The first 8 rows are patterns. Each new row is the sum of 2 different patterns, raised or lowered, with some noise. Before adding, each is slid sideways (what falls off one end comes back at the other), maybe read backwards, and multiplied by a number that may be negative. Names go in the order of the patterns.
In the rows, 100 means zero.
Known rows, each followed by the names of its patterns:
[ 97, 102,  92, 100,  98, 100, 106,  99,  95, 107, 105,  94,  88,  98, 101,
  94, 107,  94,  98, 114, 100, 112,  94,  99,  95,  98,  94,  96, 103,  99,
 112,  98, 101, 118,  84, 109,  91,  97, 113] => P
[100, 105, 114,  99, 100, 112, 100,  94,  99,  94,  96, 106,  94, 116,  95,
  94,  95,  99,  96,  99, 105, 100, 112, 101,  94, 100,  98, 103, 105, 102,
  82, 101,  92, 108,  77, 107, 109, 105,  99] => Y
[104, 101, 105,  81, 107,  90,  80, 105, 108, 112,  99, 101,  99,  83, 103,
 122, 102, 106, 110, 101, 113, 102, 119, 100,  94, 109, 105, 118,  91, 104,
 100,  97,  98,  87,  96, 101,  98, 101, 103] => N
[ 79, 105, 105,  91, 123,  95,  95,  99,  95, 108,  98,  98, 108,  99, 106,
 102, 105, 108, 101, 123, 118, 114,  98,  84, 108,  99,  98,  97,  84,  93,
 103,  95,  98,  96,  88, 108,  99, 111,  92] => W
[ 97, 112, 105, 105, 106, 108, 104, 107, 100, 101,  93, 101,  95,  99,  80,
 104,  86,  97, 101, 117,  91, 109, 102,  94, 101, 102, 101, 108, 105,  89,
 114, 101, 107, 104, 102,  91,  89, 107, 103] => G
[ 89,  98, 106, 103,  96,  95,  77,  97,  96, 103,  93,  95,  97, 109, 100,
  97,  97, 108,  94,  91,  98,  99,  99, 101,  95, 111,  89, 115,  97, 101,
 107,  96, 110, 114,  82,  95, 105,  91,  95] => H
[104,  97, 103, 100, 112,  98, 114,  77,  93, 107, 107,  93,  77, 100, 104,
  97,  94,  95,  91, 102, 105, 106,  96, 110, 101, 103, 109, 106,  93, 109,
  93, 101,  98, 111, 101,  96,  96, 109, 108] => X
[100, 107,  99, 100, 122,  94,  97, 104, 107, 104,  98,  97,  90,  99, 107,
 100, 114,  77, 111,  85, 100, 107, 101,  91,  89,  98, 104,  99,  85,  97,
 102, 104, 108, 103, 106, 107, 106, 108, 108] => J

New rows, each followed by the names of its patterns:
[110,  97, 119, 106,  97, 104, 107, 114, 114, 102, 108, 114, 104, 102,  98,
  94,  97, 110,  95, 104,  96,  94, 103,  95, 106, 113,  89, 108, 115, 104,
  99, 100, 109, 112, 117,  89, 105,  99,  94] => Y J
[ 97, 112, 145, 117, 100, 127, 111, 114, 115, 106, 105, 107, 112, 103, 118,
 108, 103, 104, 112, 109, 102, 105, 103, 103, 108,  99, 110,  92, 102,  99,
 108, 106,  91,  96, 124,  98, 130, 117,  94] => N X
[ 68,  90,  91,  90,  83,  84,  96, 102,  96,  63, 105,  66, 107,  96,  98,
  96,  81,  79,  90,  96,  86,  90,  88,  87, 107,  83,  84, 117,  85, 105,
  97, 112,  95,  92,  92, 101,  95,  99,  88] => Y J
[ 98, 131, 113, 112, 108, 115, 120, 124, 108, 103, 121, 106, 115, 119, 119,
 114, 123, 136, 126, 111, 118, 123, 134, 111, 111, 113, 117, 117, 120, 106,
 115, 111, 115, 116, 123, 113, 105, 106, 122] => G X
[ 98, 111,  99,  92, 119, 113,  95,  98, 102, 102, 115,  83, 106,  98, 108,
 101,  89, 108,  75, 107, 110, 104,  98,  93, 108,  98, 100,  99, 107,  96,
  94,  96,  97,  97, 110, 108, 107,  97, 101] => H J
[107, 107, 107, 101, 104,  94, 113, 112, 114, 114,  85, 119,  91, 106, 109,
  99,  96, 101, 109, 106, 105,  99, 104, 106, 108, 107, 109, 109, 118, 108,
 106, 119,  96, 123, 105, 104, 130, 101, 106] => P J
[ 93,  91,  98,  84,  83,  87,  93,  93,  91,  87,  77,  98,  90,  95,  85,
  84,  96,  87,  87,  82,  93,  98,  74,  83,  79,  89,  83,  88,  86,  85,
  81, 115,  89,  92,  96,  80,  93,  99,  91] => N H
[105, 105, 117,  98, 107,  98, 100, 103,  96, 117,  95,  88, 115, 115, 106,
 115, 105, 115, 105, 108,  99, 117,  89, 116, 110, 113,  94,  90, 109, 109,
  92,  98, 101,  98,  98, 113, 116, 102, 113] => H X
[115, 100, 108,  94, 109, 133, 100, 123, 109, 109, 124, 111, 107, 117, 117,
 111, 120, 117, 114, 112, 126, 118, 123,  79, 122, 113, 104, 111,  96, 117,
 117,  98, 113, 104, 117, 128, 115, 121, 113] => P Y
[103,  79, 104, 106,  88, 118,  92, 100,  76, 108,  96,  95,  96,  88, 108,
 101, 105, 112, 108, 122, 112, 107, 111, 113, 100, 104, 110,  93, 116,  99,
 118, 128, 101, 108,  86, 109, 110, 106, 123] => N G
[101, 109, 100, 113, 117, 119, 110, 108, 106,  98, 132, 102, 115, 106,  98,
 105, 119, 118,  96, 100, 114, 126, 106,  93, 112,  99, 114, 104, 104, 101,
 104, 105, 112, 100, 106, 110,  95, 112, 111] => X J
[80, 86, 80, 75, 90, 83, 72, 76, 77, 88, 63, 69, 69, 99, 75, 71, 77, 81,
 79, 69, 74, 80, 63, 82, 92, 73, 79, 76, 72, 77, 75, 99, 90, 79, 83, 80,
 76, 80, 83] => Y N
[107,  87,  98,  88,  91,  89,  80, 112, 111,  97,  99,  92, 113, 109,  86,
 111,  92, 105, 102, 101,  99,  95,  94, 111,  97,  95,  93,  90,  92,  95,
  87,  89,  85,  95,  82,  92,  79, 107,  81] => H J
[102,  86, 104,  76,  99,  70,  84,  89,  87,  85,  80,  70,  86,  93,  82,
  81,  72, 103,  94, 100,  93,  97,  91,  96, 101,  96,  91,  84,  90, 113,
  84,  87,  87, 102,  86,  92,  94,  84,  89] => X J
[ 86,  65,  98,  61,  96,  84,  98,  89,  80,  86,  82,  90, 108,  94,  79,
  77, 110, 101,  76,  94,  78,  94,  91,  94,  90,  87,  83,  96,  93,  87,
  75,  74,  85,  93,  78,  79,  74,  81,  91] => X J
[78, 84, 78, 81, 81, 68, 88, 69, 99, 75, 89, 96, 79, 82, 77, 76, 83, 85,
 94, 73, 67, 83, 83, 73, 83, 73, 95, 71, 84, 83, 71, 80, 76, 91, 85, 78,
 87, 95, 81] => N H
[ 93, 101, 108, 108, 121, 108, 105, 106, 113, 119, 111, 105, 111, 126, 108,
 113, 115, 115,  96, 115, 101, 106, 118,  98, 117,  95, 104, 103, 110, 100,
  99,  91, 120, 111, 111, 125, 106, 115, 112] => G H
[105, 105, 109,  97, 106,  90, 108, 119, 101, 107,  94, 112, 104, 104, 106,
 106, 127, 108, 110, 107, 102, 105, 100, 108, 112, 121, 102, 123, 125, 104,
 102, 102, 113, 111,  95, 124, 101,  93,  96] => Y N
[111, 114, 124, 115, 105, 127, 117, 116, 109, 110, 135, 109, 110, 126,  81,
 109, 125, 107, 124,  94,  98, 127, 113, 113, 115, 103, 121, 114, 108, 119,
 101, 117, 145, 134, 139, 112, 128, 123, 117] => W H
[121, 123, 112, 144, 126, 118, 126, 118, 138, 123, 124, 119, 128, 142, 129,
 137, 109, 135, 112, 124, 132, 124, 133, 112, 132, 144, 121, 109, 115, 129,
 130, 135, 142, 129, 115, 131, 128, 125, 127] => N J
[ 93,  98,  91,  91,  89,  85,  80, 103,  88,  98,  88, 102, 100,  88,  94,
  88,  90, 103,  83, 102,  93,  90,  96,  97, 109,  99,  81,  86,  95,  78,
 104, 101,  99,  76,  86,  97,  72,  94,  83] => Y N
[ 86,  88,  93,  86,  87,  81,  84,  87,  99,  89,  88,  91, 103,  94, 105,
  97, 101,  88,  87,  93,  96,  96,  92,  81,  99,  77, 113,  95,  83, 100,
  93, 114,  96,  76,  91, 105,  95, 106,  84] => W X
[ 94, 109,  76,  85,  72,  67,  87,  58,  87,  92,  92,  84,  81,  62,  84,
  78,  77,  78,  78,  83,  98,  78,  98,  87, 100,  75,  77, 100,  87,  95,
  87,  89, 101,  77, 118,  85,  71,  92,  82] => N H
[ 85,  85,  95, 104,  99,  88,  80,  86,  95,  91,  95, 115,  75, 112,  85,
  91, 107,  81,  92,  90,  98,  99,  98,  82,  89,  97,  89, 103, 103, 101,
 104,  99,  96, 102, 112, 101, 101,  88, 135] => Y J
[107,  85, 102,  80,  93, 101,  98,  91,  91,  98, 103,  96,  97, 115,  96,
  97,  98, 109,  90, 114,  96, 110,  78,  99,  85,  94,  99,  96, 100,  96,
 100,  93, 101,  85,  95,  93,  97,  97,  91] => Y G
[ 97, 119,  94,  91, 114, 101, 133,  86, 100,  96,  96,  95,  86, 100, 102,
 109, 101,  97, 104,  98, 107,  86, 109,  73,  81,  98, 116,  90, 106, 109,
 104,  83, 103, 127, 115, 105, 109, 112, 112] => Y N
[108, 103,  91, 101, 110,  97,  98,  93,  92,  94,  90,  94,  80,  83,  85,
  99, 104,  95,  99,  85, 104, 110, 100,  93,  99, 102, 103, 114,  95,  94,
  91,  94, 129,  89, 106, 105,  81, 102, 109] => W J
[101, 110, 103,  92,  87, 109,  95,  92,  99,  97, 100,  95,  94,  87, 109,
  80, 113, 100,  92,  94, 112, 123,  95,  95, 104,  94,  99, 102,  94,  91,
  94,  97,  93,  98, 103,  93, 100, 106, 109] => G X
[ 78,  74,  84,  84,  89,  95,  88,  75, 100,  97,  83,  79,  81, 104,  86,
  83,  78,  94,  96,  94,  82,  79,  78,  91,  63,  93,  65,  78,  78,  83,
  79,  80,  67, 102,  79,  78,  96,  90,  86] => H X
[ 89,  88, 108,  99, 108,  81,  96, 121, 111, 122,  97, 109, 104,  99, 118,
  99,  90,  94,  97, 102, 101, 102,  97,  79, 105,  94,  86, 102,  82,  94,
 106,  97, 101,  89,  90,  86,  92,  96,  91] => N W
[112,  91, 107, 102, 109, 111, 108, 117,  85, 113,  85, 104, 115, 105, 100,
  95, 101, 108, 117,  94, 109, 102, 126, 107, 101, 105, 110, 109, 107, 101,
 106, 110,  94, 106, 127, 101, 108, 111, 106] => Y J
[ 99, 103, 113,  91, 110, 122, 113, 113, 109, 115, 116, 114, 122, 104, 109,
 122, 104, 105,  95, 102, 111, 107, 106, 109, 110, 116, 111, 117, 100, 100,
  98, 108,  95, 128, 104,  91, 106,  96, 114] => N W
[115, 113, 119, 129, 113, 119, 109, 133, 108, 121, 107, 109, 116, 119, 106,
 109, 106, 103, 110, 123,  91, 118, 114, 111, 102, 107, 113, 112, 101, 102,
 108, 110, 108, 113, 106, 124, 101, 131, 120] => X J
[ 78, 100, 109, 116, 101,  94, 118, 106, 117, 115, 103, 103, 113,  99, 102,
 103, 103, 111, 113, 115,  93, 103, 118,  99, 109, 111,  98, 107, 120,  93,
 125, 108, 102,  82, 103,  78, 100, 102, 104] => G X
[100, 100,  93,  73,  95,  94, 103,  80,  96, 104, 110,  83,  87, 101, 102,
  92,  96,  93, 101,  79,  96,  88,  90, 100,  91, 114,  93,  83,  92,  96,
  91,  87, 100,  98, 109,  91,  92,  96, 108] => Y H
[ 97, 102, 100,  92, 111,  99, 112, 106, 105, 108,  95, 101,  92,  95, 120,
  98,  97,  90, 107, 105, 102, 101, 101,  95, 116, 101, 106,  68,  90, 106,
 100,  99,  74,  98, 115,  95, 104,  89,  90] => P X
[116,  96, 117,  90, 100, 115, 114,  95,  89,  95, 112, 106, 103, 102, 100,
 107, 105, 110,  96, 113, 110, 107, 115, 109,  96, 112, 111, 106, 110, 110,
 122,  96,  96, 108, 113, 108,  99,  98, 106] => Y X
[100,  88, 108,  93, 102, 113, 103, 115, 102,  98, 101,  97,  95,  95, 114,
  93, 119,  93, 101, 115,  92,  95, 103, 101, 100, 114, 117,  99,  85, 104,
 104, 101,  82,  99,  93,  90,  87, 106,  99] => Y N
[125, 113, 109, 133, 128, 106, 123, 104, 116, 111, 111, 113, 114,  99, 133,
 119, 111,  92, 119,  97, 119, 102, 122, 103, 107, 111, 119, 108, 124, 114,
 114, 116, 135, 116, 123, 123, 101, 107, 138] => G X
[107, 111, 102,  88,  99,  99,  99,  87, 104, 102, 102, 106,  97, 109, 110,
 102,  93, 109, 104, 100,  96,  93,  96, 108,  96, 113,  90, 100,  91, 116,
 104,  97, 100, 106, 123, 101,  95, 104, 104] => Y X
[100, 105, 104,  99,  93, 100,  97, 101, 106,  85, 112,  79, 118, 108,  88,
  97, 104, 122, 103,  99, 106, 107, 109, 101,  99,  88,  96, 108,  87, 103,
  97,  94, 102, 111,  90, 101, 103, 103,  88] => P X
[ 98,  85,  99,  67,  91,  94, 105,  83,  67,  94,  89,  88,  83,  77,  78,
  95,  98,  91,  86, 102,  90,  91,  97,  89,  84,  95,  92,  88,  83, 105,
  80,  98,  88,  95, 103,  92,  89,  90,  84] => P X
[100,  89,  90,  94, 100,  92,  80, 106,  78,  86,  88,  78,  89,  86,  75,
 114,  89,  80,  91,  91,  94,  91,  89,  87, 102,  93, 100,  91,  91,  89,
  99,  93,  77,  83,  83,  97,  73,  88,  99] => Y H
[ 83,  99, 106,  89,  94,  85, 100, 108,  87,  80,  99,  76,  97, 100,  91,
  92,  85, 106,  94,  91,  88, 102,  85,  83,  81,  93,  72,  73,  70,  94,
 108,  76,  93,  98,  95, 110, 100,  86, 100] => Y W
[ 99, 129, 101,  99, 106, 114, 114, 111, 101, 128, 103, 107, 105, 113, 114,
 105, 120, 124, 119,  98,  93, 119, 108, 110, 107,  89, 104,  99, 106, 109,
 106,  98, 117, 107, 115, 101,  82, 112, 115] => Y W
[114, 103, 103, 109,  97, 102, 103,  82,  97, 104,  99,  95, 105, 104, 105,
  98,  92,  89,  85, 104,  95,  92,  92,  97,  92, 100,  92, 101,  86,  94,
  95, 102,  95,  79,  94, 103,  93,  99, 105] => P J
[114, 104, 119, 114, 122, 111, 100, 111, 118, 101, 124, 126,  99, 105, 109,
 120, 110, 104, 110,  98, 112, 117, 111, 126,  89, 133, 107, 119, 113,  98,
 106,  97, 105, 111,  96,  90, 107, 107, 110] => W J
[115, 106, 116, 113,  93, 110, 108, 103, 100, 113, 121,  98, 108, 127, 106,
 117, 113,  92, 106,  96, 129, 119, 112, 126, 113, 115, 105, 110, 100, 114,
 109,  98, 134, 103, 121, 114,  96, 120,  97] => P N
[122, 125, 122, 126, 117, 128, 126, 120, 110, 122, 108, 121, 112, 138, 115,
 110, 111, 124, 122, 120, 117, 120, 125, 128, 112, 129,  95, 113, 127, 125,
 100,  99, 113, 126, 100, 116, 118, 112, 118] => Y X
[102,  82, 100,  93,  99, 102,  99,  97,  97,  83,  92, 106,  78,  88,  95,
  97,  91,  85,  85, 102,  87, 102,  91, 115,  77,  96,  81,  93,  98,  97,
  87,  77,  92,  91,  92,  85,  91,  98, 100] => Y J
[ 99,  96,  84,  96,  84,  84,  96, 103,  87,  94,  85,  86,  83,  97,  87,
  66,  76,  92,  89,  77,  62,  97,  77, 101,  86,  86,  94,  98,  93,  93,
  79,  83,  79, 106,  83,  82,  81,  96,  80] => G X
[ 93, 113,  99,  91, 108, 114, 114, 102, 100,  88,  87, 108, 118,  95,  99,
 111, 108, 113,  92, 126,  84, 106, 108, 111, 116,  87, 103, 101, 103, 105,
  94,  96,  97, 117, 102, 103, 110, 103, 112] => N J
[109,  81, 114,  88, 112, 110,  90, 103, 116,  95,  92, 100,  92,  98,  91,
 103, 103,  98,  92,  95,  72,  94,  93,  96,  88,  98,  89, 111,  97,  95,
  88, 105,  96,  92,  90,  94,  95, 101,  93] => H X
[ 81,  95, 103,  83, 115,  70,  95, 103,  98, 105,  98,  90,  88,  87, 106,
 105,  97,  90,  93,  97,  88,  94,  88,  91,  91,  92, 100,  95,  91,  93,
  92, 105,  98,  94,  87, 102, 107,  92,  94] => N J
[ 99, 115, 105,  90,  91, 109, 115,  97,  98,  85,  96,  96,  99,  95,  96,
  91, 110, 103,  95,  90, 100, 100, 108,  91,  94,  94,  86, 102,  83,  95,
 108,  97,  95,  97, 109, 112, 104, 102, 102] => Y X
[ 86,  95,  83,  84,  78,  82,  80,  77,  93,  72,  69,  76,  76,  88,  98,
  85,  80,  57,  72,  73,  74,  79,  74,  82,  82,  80,  84,  80,  69,  78,
  64,  77,  83,  96,  70, 112,  85,  92,  75] => N G
